There are 10 hidden switches. A switch that is on adds its own fixed numbers to the row, and there is some noise. The rows also spread widely along 11 directions, which tell nothing about the answers.
In the rows, 128 means zero.
Some rows, each with its switches (1 for on, 0 for off) after it:
[113 111 125 121 141 123 125  91 144  70 121 112 124 113 132 108 121 124
 121 104 121 123 162 143 118 114 161 141] => 0 0 0 0 0 0 1 0 0 0
[134 126 113 117 149 164 127 122 140  98  93 109 139 103 116  94 102 126
 115 109 128 131 141 148 124 140 131 124] => 1 1 1 0 0 1 0 1 0 1
[153 128 109 132 147 166 103 148 103 177 161 131 185 116 128  98 148 145
 103  96  92 127 110 100 134 139 101  93] => 1 0 1 1 0 0 1 0 0 0
[126 164  80 192  86 187 142 125 135 151  79 116 135  86 106  99 157 130
 117  98 100 168  85 148 140 150  95  97] => 1 1 1 0 1 0 1 0 0 0
[119 134 120 170 105 117 125 103 104 112  84  96 138  87 151 158 168 126
 131 105 104  96  80 150 114 111 121 125] => 0 1 0 1 0 0 1 0 1 0
[121 129 135 170 149 114 114 100 138  86 118 118 164  96 156 137 146 124
 142 132 101  61  97 182 132 138 146 153] => 1 0 1 1 0 0 0 0 1 0
[112 134 153  68 131 126 153 136 151 130 173 132 152 141 111 129 122 126
 136 153 137 172 158  99 139  98  99 143] => 0 0 0 0 0 0 0 0 0 1
[111 141 114 123 108 161 126 149 123 119  94 102 131 120 117 125 118 102
 134 148 111 121 104 184 124 141 102 148] => 0 1 1 1 0 1 1 0 1 0
[135 111 122 142 118 147 136 110 124  89  75  83 108 128 142 137 152 153
 128 102  97 132 109 147 112 128 147 142] => 0 1 1 1 0 0 0 0 0 1
[113 130 148 133 118 131 168 139 127  94  72  71 127 135 107 172 119 134
 146 123 135 179  77 157 149 118 139 170] => 0 1 1 1 1 0 1 0 0 0
[153 125 144  91 150 152  97 149  90 124 123 106 154 123 136 133 110 131
 132 137 133 106 133 141 129 139 111 115] => 0 0 0 1 1 1 1 1 0 0
[139 113 132 112 139 161 132 149 102 154 139 114 155 148 127 105 133 135
 111 105  98 106 116 102 103 135 117 112] => 1 0 1 1 0 0 0 0 0 1
[135 147 132 160 154 109 102 115 116 142 163 130 185  50 141 149 157 131
 127 137 147 106 128 130 130  99 100 120] => 0 0 1 1 1 1 0 0 0 1
[ 94 125 170 134  87 122 167 129 137 138 144 115 122 141 113 145 141  95
 152 141 148 160 137 109 129 108 102 134] => 0 0 1 1 0 0 1 0 0 1
[156 109 140  94 135 146 105 134  86 148 131  94 166 124 147 135 150 140
 121  90  96 100 139  78 110 123 111  89] => 0 1 1 1 0 1 1 0 1 0
[138 120 184  95 127 148 147 103 139 110 112  92 168 154 145 136 152 150
 138 105  88  98 140  95 146 137 125 106] => 0 1 1 0 0 0 1 0 0 1
[134 140  74 112 143 139 107 128 102 119 109 104 148  53 108 130 113 138
 105 117 144 167 117 164 112  96 126 122] => 1 0 1 0 1 0 1 0 0 0
[137 124 124 143 137 145 108 109 129 115 133 120 148 113 144 126 146 137
 140 110 112 135 137 128 134 139 128 132] => 0 0 1 1 1 0 1 1 1 0
[119 139 164 171 119 114 124 119 157 140 150 143 145  85 130 144 137  95
 153 168 156 126 131 144 156 134 105 122] => 0 1 1 0 0 0 0 0 0 0
[148 131  52 134 160 176 101 135 128 157 142 131 155  78 100  82 128 154
  83  81 113 205 135 111 125 122 121 114] => 0 1 1 0 1 0 1 0 0 0
[107 145 127 104 132 131 136 118  97 122  91  87 173  88 125 147 126 115
 118 114 118  89  90 141 131 105 103 108] => 0 1 0 1 0 0 1 0 1 0
[117 153 139  94 147 142 167 128 146 139 151 120 204 131 112 114 143 146
 114 107  97 143 120  80 149 106  92 125] => 1 0 1 0 0 1 0 1 0 1
[128 139 173 119 129 102 145 120 148 150 169 133 179 117 135 163 159 133
 149 151 128 147 124  86 158 106  93 121] => 0 1 1 0 0 0 0 1 0 0
[152 109 124 153 132 149  85 127  81 145 122 115 134 101 146 113 132 120
 109  96 125  92 130 123 110 140 129  82] => 0 0 0 1 0 0 1 0 0 0
[130 101 125  37 154 185 145 145 128 125 136 114 138 178 111  75  94 131
 116  89  98 151 176  65 122 148 119 112] => 1 1 0 1 0 0 0 1 1 0
[ 91 128 123 142 113 173 167 103 154  97  95 106 123 131  99  72 107 101
 119  85 113 122 151 133 124 148 141 113] => 1 0 1 0 1 0 1 0 0 0

New rows, each followed by its switches (1 for on, 0 for off):
[141  92 144 179 135 140 127  92 142 157 173 138 139 114 145  91 173 135
 113  49 114 139 186  22 120 130 131  80] => 0 1 1 1 0 0 0 0 0 1
[106 158 131 123 116 145 163 105 136 110  79  93 153  61 101 139 116 120
 129 115 157 148 123 135 149 110 104  99] => 1 1 1 0 1 0 0 0 0 1
[123 127 143 122 107 142 139 121 116 122  94  97 129 121 126 134 129 119
 129 114 123 123 121 124 129 126 119 101] => 0 1 0 0 0 0 1 0 0 0
[104 123  85 164 109 155 156 100 126 107  60  87 115 119 122 106 148 134
  99  62  80 115  95 129  83 124 149 131] => 0 1 1 0 0 0 0 0 1 1
[135 125 145 126 124 149 110 172 116 152 139 127 132 122 118 132 109  97
 141 174 148 124 120 160 129 148  96 133] => 0 1 1 1 0 1 0 0 0 0
[ 95 158 125  96 104 154 155  97 131 119 102 107 159 101 126 113 136 111
 135 117 108 109 135 118 141 126  84  84] => 1 0 1 1 0 0 0 1 1 0
[ 89 127 104 194 135 119 133 117 137  83  80 111 110  84 116 126 102  87
 124 126 147 109  88 200 117 128 152 173] => 0 1 0 1 0 0 0 0 1 0
[136 123 137 144 161 128 119 110 145  93 119 122 151 114 145 138 132 140
 138 126 121 106 121 147 126 134 143 160] => 0 1 0 0 1 0 0 1 1 1
[114 127 127 130 133 115 134 115 104 128 127  93 166  94 120 141 134 121
 115  81 130 133 126  91 126  91 121 116] => 0 0 1 1 0 1 1 0 1 0
[128 132  91 134 107 173 135 142 123 130 111 114 118 117 109 104 129 127
 123 110 117 155 127 131  89 132 114 136] => 1 0 1 0 1 1 0 0 1 1
[142 100 156 129 108 141 131 139 111 124 124 109 106 134 128 135 125 123
 144 108 153 169 149 101 120 122 127 117] => 1 0 0 1 0 0 1 0 0 1
[105 123 154 113 131 151 166 107 161  97 117 114 131 150 114 103 119 121
 130 109 110 122 156 106 133 142 137 130] => 0 1 0 0 1 0 0 0 0 0
[116  98 187  82 154 143 137 117 140  91 137 108 142 132 123 115  92  97
 151 134 147  92 189 130 137 146 141 118] => 1 1 1 1 1 0 1 0 0 0
[165  94 149  84 162 132 139 136  99 103 114  82 145 141 130 148 128 170
 118  75 117 141 136  69  97 102 155 135] => 1 1 0 0 1 1 0 0 0 1
[ 97 159 134 136  98 164 161 107 154 101  75 100 139 112 121 118 133 116
 136 135 103 118 108 166 165 148 101 114] => 0 1 1 1 0 0 0 0 0 0
[101  86 147 134  95 149 157 136  99 126  93  85  91 178 128 123 130  89
 130 100  99  76 115 126  57 138 146 137] => 0 1 1 1 0 0 1 0 1 1
[123 144 129 109 164 136 124 126 111 101  75  83 185  65 114 149  88 125
 120 122 147 101  87 167 160 126 123 119] => 1 1 1 1 0 0 0 0 1 0
[139  84 153 120 144 175 141 149 125 120 104 101 111 199 129  98 112 130
 121 102  98 111 126 117 106 171 156 145] => 0 1 1 1 0 0 0 1 0 1
[118 121 167 137 112 133 148 113 149 111 115 107 136 137 128 135 136 115
 146 126 118 125 130 129 146 138 128 127] => 0 1 1 0 0 0 1 0 0 0
[119 140 108  93 144 160 119 131 149 116 139 130 152 119 111  95 112 128
 116 149 109 135 138 161 136 136 118 139] => 0 0 1 0 0 0 0 0 0 0
[124 130 117  97 111 154 125 144 119 121 122 114 116 120 118 125 116 119
 133 147 141 171 139 154 126 118 104 135] => 0 0 0 1 0 0 1 0 0 1
[153 141  97  90 143 211 113 162 100 171 108 117 176 149 123  72 129 142
  85 102  64  91 104 121 113 158  81  87] => 0 1 0 0 0 1 1 1 0 1
[112 138 137 128 130 140 120 104 118 141 151 121 177  94 143 122 153 112
 131 121 111  66 145 121 113 125 100  99] => 0 0 1 1 1 0 1 0 1 1
[155 109 135 122 158 135 130  78 138  73  93  94 154 103 152 123 147 175
 120  54 108 151 150  93 142 114 157 112] => 1 1 0 0 0 0 1 1 0 1
[104 113 128 134 130 140 153 118 146  85 103 110 110 152 127 107 127 120
 125 117  97 116 119 155 117 139 151 164] => 0 1 0 1 0 0 0 0 0 0
[108 134 108 134 137 137 157 142 116 174 143 122 170  99  92 109 127 114
  93  94 125 149 103  83 117 103 105 103] => 1 1 1 0 0 0 0 0 0 0
[141 103 161 144 125 106 115 111 113 112 126 111 118 124 151 155 139 125
 144 128 134 107 133 125 107 125 151 124] => 0 0 1 0 0 0 0 1 0 0
[106 116 146 170 162 113 136 123 141  93 113 105 143 104 113 141 104 105
 134 130 155 124 105 179 141 128 159 175] => 0 1 1 1 1 0 1 0 0 0
[123 123 178 102 107 131 147 128 137 148 155 121 151 149 133 142 155 116
 149 149 115 118 142 103 124 120  97 119] => 0 1 1 0 0 0 1 0 0 1
[121 146 122 176 117 143 130 129 153 115 110 118 141  96 108 126 116 117
 131 119 147 167 119 138 158 133 118 140] => 0 0 1 0 0 1 0 0 1 0
[144 125 156 130 150 138 120 113 147 104 127 120 164 106 140 135 132 132
 151 135 117  94 133 143 142 149 131 133] => 1 1 1 0 1 0 0 0 1 0
[122 124 106 104 117 137 119 124 111 145 145 121 127  99 115 114 127 118
 110 120 132 147 153 107 102 105 114  98] => 0 0 1 0 0 0 0 0 0 0
[117 123  92 158  94 161 102  95  93 147 104 123  99  74 142  88 153  88
 108 118 103  33 152 152  50 147 117  58] => 0 1 1 0 1 0 0 0 0 0
[ 96 136 138 110 133 124 156 136 158 121 149 130 157 111 102 128 117 101
 137 162 140 149 126 161 131 106 109 165] => 1 1 1 0 0 0 1 0 0 1
[158 117 149  56 132 160  93 187 107 145 156 134 137 156 129 131  94 110
 157 198 134 119 142 156 111 154  93 137] => 1 0 1 0 0 1 0 1 1 0
[116 119 144 132 108 137 139 124 149 114 133 119 125 139 132 121 149 111
 140 144 107 120 143 148 105 125 121 155] => 0 1 1 0 0 1 1 0 0 1
[124 135 136 145 147 123 119 120 138 132 161 138 165  71 126 126 128 115
 133 141 156 137 141 136 147 113 107 125] => 1 0 1 1 0 0 0 0 0 1
[111 133  93  88 159 168 129 121 141 101 110 111 164 107 115  85 107 127
 111 116  93 105 129 157 130 142 124 134] => 1 1 1 1 0 0 0 0 1 0
[135  96 131 150 133 160 125 111 123  80  89 110  98 148 151  97 129 116
 140  94  92  62 147 142  85 170 156 134] => 1 1 0 1 1 1 0 1 1 0
[112 148 107 153 105 143 145 125 100 110  62  83 138 112 125 141 142 134
 114 104 100 127  59 164 131 116 120 128] => 0 0 0 1 0 0 1 0 0 0
[120 124  99 125 131 130 129 132 114  97  94 100 113 112 114 131 108 131
 111 122 128 150 102 163 105 109 149 153] => 0 0 0 0 0 0 0 0 0 0
[108 144 103  88 129 140 118 124 115 128 133 136 150  97 136 112 125 103
 124 162 112  70 126 170  86 116  96 126] => 1 0 0 0 0 0 0 1 1 1
[103 118 152 152 119 151 170 116 150 118 111 111 113 146 109 110 119 107
 138 101 134 157 143  99 138 147 130 127] => 0 1 1 1 1 0 0 1 0 0
[139 126 191  92 167 118 125 142 104 134 143 102 206 135 136 162 122 123
 138 132 118  46 110 109 133 124 114 125] => 0 1 0 0 1 1 1 0 1 0
[110 166 158 145 141 102 137 105 125 120 120 109 199  42 122 165 123 117
 136 139 166 114 100 142 185 100  97 101] => 1 0 1 1 0 0 0 0 0 0
[155  91 121 134 145 159  94 150 110 137 150 131 116 155 135 102 121 134
 119 103 109 133 141 102 105 154 143 135] => 0 0 0 1 0 0 0 0 1 0
[133 118 147 112 161 133 109 126 138 133 175 139 168 133 132 120 124 121
 139 136 121 113 152 118 127 137 126 139] => 0 0 1 0 1 0 1 1 1 0
[147 119  95 122 149 146 128 145  86 133  85  81 151  95 116 137 125 159
  96  79 117 154  81 122 108 107 133 122] => 1 1 1 1 0 0 0 0 0 1
[115 143 128 120 105 175 155 127 127 130  91 107 138 127 117 108 136 118
 128 126  97  92 113 144 106 147 107 106] => 1 1 1 0 1 0 0 0 0 1
[ 99 137 111 123 101 127 133  90 140 119 132 124 135  99 146 124 173 113
 142 129  96 125 147 132 114 109  99 122] => 0 1 1 1 0 0 1 1 1 0
[118 128 127 128 138 139 155 130 107 135 100  85 160 130 107 139 114 139
 107  67 128 166  93  73 146 114 127 117] => 0 0 1 1 0 0 0 1 1 0
[103 122 144 139 117 161 176 128 143 119 100 101 129 168 116 101 132 117
 121  94 100 128 121 104 122 141 121 137] => 0 1 1 1 0 1 0 1 0 1
[153 126 149 152 143 137 115 132 158 121 149 139 157 110 138 145 146 138
 161 154 130 140 125 147 141 144 120 162] => 1 1 1 0 1 0 0 0 1 1
[100 117 148 115  95 110 144 101 134 114 143 129 116 109 138 130 152  88
 147 146 125  99 163 133  95 104 113 117] => 1 1 0 0 0 0 1 0 0 0
[104 107 138 180 133 180 145 147 154 148 138 141 112 153  99  67 103  82
 121 117 133 114 144 133 110 179 132 137] => 0 1 1 1 1 0 0 0 0 1
[110 144 118 159 105 131 139 119 113 116  78  90 128  81 120 143 137 111
 122 116 133 126  99 152 126 114 113 116] => 0 1 1 1 0 1 0 0 0 0
[135 119 126 127 102 106 117 129  98 144 137 105 134 107 148 181 177 136
 146 135 112 153 103 117 102  92 109 137] => 0 1 1 1 0 0 1 0 1 0
[139 107 137  91 176 129 111 135 115 113 133 104 149 108 119 134  97 130
 116 128 139 111 137 135 111 124 153 137] => 0 1 1 0 1 0 0 0 0 0
[110 148 141 152 126 119 173 118 105 145 115 102 187 116 120 144 154 136
 114  70 109 138  72  75 150  95 104 104] => 1 0 0 1 0 0 1 1 0 0
[106 141 110 163 131 151 137 123 118 123  94 111 155 128 132 114 134 118
 114 106  94  91  73 163 119 136 119 145] => 0 0 0 1 0 0 1 1 1 1
[125 139 141 117 132 152 137 131 138 123 112 117 151 101 124 126 119 119
 140 147 139 136 120 152 150 137  99 123] => 1 1 1 1 0 0 0 1 0 1
[129 125 134 121 121 144 117 101 122 133 128 127 152  98 149 111 153 113
 131 131 106  67 146 141 102 132 107  90] => 1 1 1 0 0 0 1 1 0 1
[136 107 143 132 137 158 124 103 140  92 100 105 133 113 142 109 125 129
 136  96 117 104 155 124 132 153 140 114] => 1 1 1 1 0 0 0 0 1 1
[119 129 144 154  86 126 150 132 123 105  78  90  98 124 120 169 131 124
 147 144 144 162  90 165 118 115 132 153] => 0 0 1 0 0 0 0 0 0 1
[104 127 182 146 160 124 192  88 161  67  88  78 190 145 133 145 143 150
 141  71  89  85  95 107 158 130 158 162] => 1 1 1 1 1 0 0 0 1 1
[139  90 133 158 108 123 112 130  85 131 111 112  81 132 154 141 148 113
 133 118 121 104 118 123  71 129 141 117] => 0 1 0 1 0 0 0 1 0 0
[ 81 139  57  93 135 167 137 127 145  94 104 119 126  91 103  72 108  98
 105 149 105 128 128 226  92 118 121 168] => 1 1 1 1 0 0 1 0 0 1
[157  95 193  89 149 116 131 156 105 161 199 131 144 175 136 159 137 143
 152 123 145 173 159  30 129 117 117 124] => 0 0 0 1 1 0 0 1 0 0
[109 126 145 117 157  99 144 114 137  99 133 111 145  72 113 156 105 115
 147 137 182 174 146 131 146  95 130 145] => 1 1 1 1 1 0 0 1 0 0
[ 99 130 172 144 132 120 142  81 150 118 137 131 157 110 149 128 146  94
 151 138 119  37 154 128 112 139 121 116] => 0 1 1 0 1 0 0 1 1 1
[ 93 144 115  96 115 179 164 118 137 108  90 113 131 135 108  80 114 102
 116 125  87  76 128 155 105 153 114 111] => 1 1 0 0 1 0 0 0 0 0
[120 120 146  97 106 178 154 151 100 151 109  99 117 181 114 111 116 116
 128 113 106 121 124  96 106 154 111  99] => 0 0 1 1 1 0 0 1 0 0
[120 101 148 140 131 124 131 113 163 121 175 151 115 138 138 106 145 110
 139 137 124 125 172 111 103 126 133 150] => 0 1 0 0 0 0 0 0 0 1
[171 114 113 105 139 176  96 163  89 171 147 130 160 150 134  96 139 148
 103 106  81 108 112 106 104 148 112  95] => 1 0 0 0 0 0 1 0 0 0
[143 128 136 135 111 116  97 120 117 115 131 130 125  72 149 158 137 117
 156 163 159 118 141 156 111 113 111 123] => 1 0 0 0 0 0 0 0 1 1
[132 107 103  96 130 153 108 139  98 133 133 112 112 120 126 110 122 126
 110 127 121 129 149 135  80 119 126 123] => 0 0 1 1 0 0 0 0 0 1
[128 138  66 129 151 163 125 120 136 144 145 121 171 100 115  92 162 164
  93  79  78 180 120 107 130 114 115 129] => 0 1 1 1 1 0 1 0 0 0
[107 156 131  94  92 155 151 134 126 156 120 114 159 119 118 129 149 113
 129 152 102 121 110 138 123 118  74 105] => 0 1 1 0 0 0 1 0 0 1
[124 128 106  92 135 160 111 163  97 137 136 124 134 140 122 101 117 114
 110 149  99  91 117 158  93 133 106 137] => 0 0 0 1 0 1 0 0 0 0
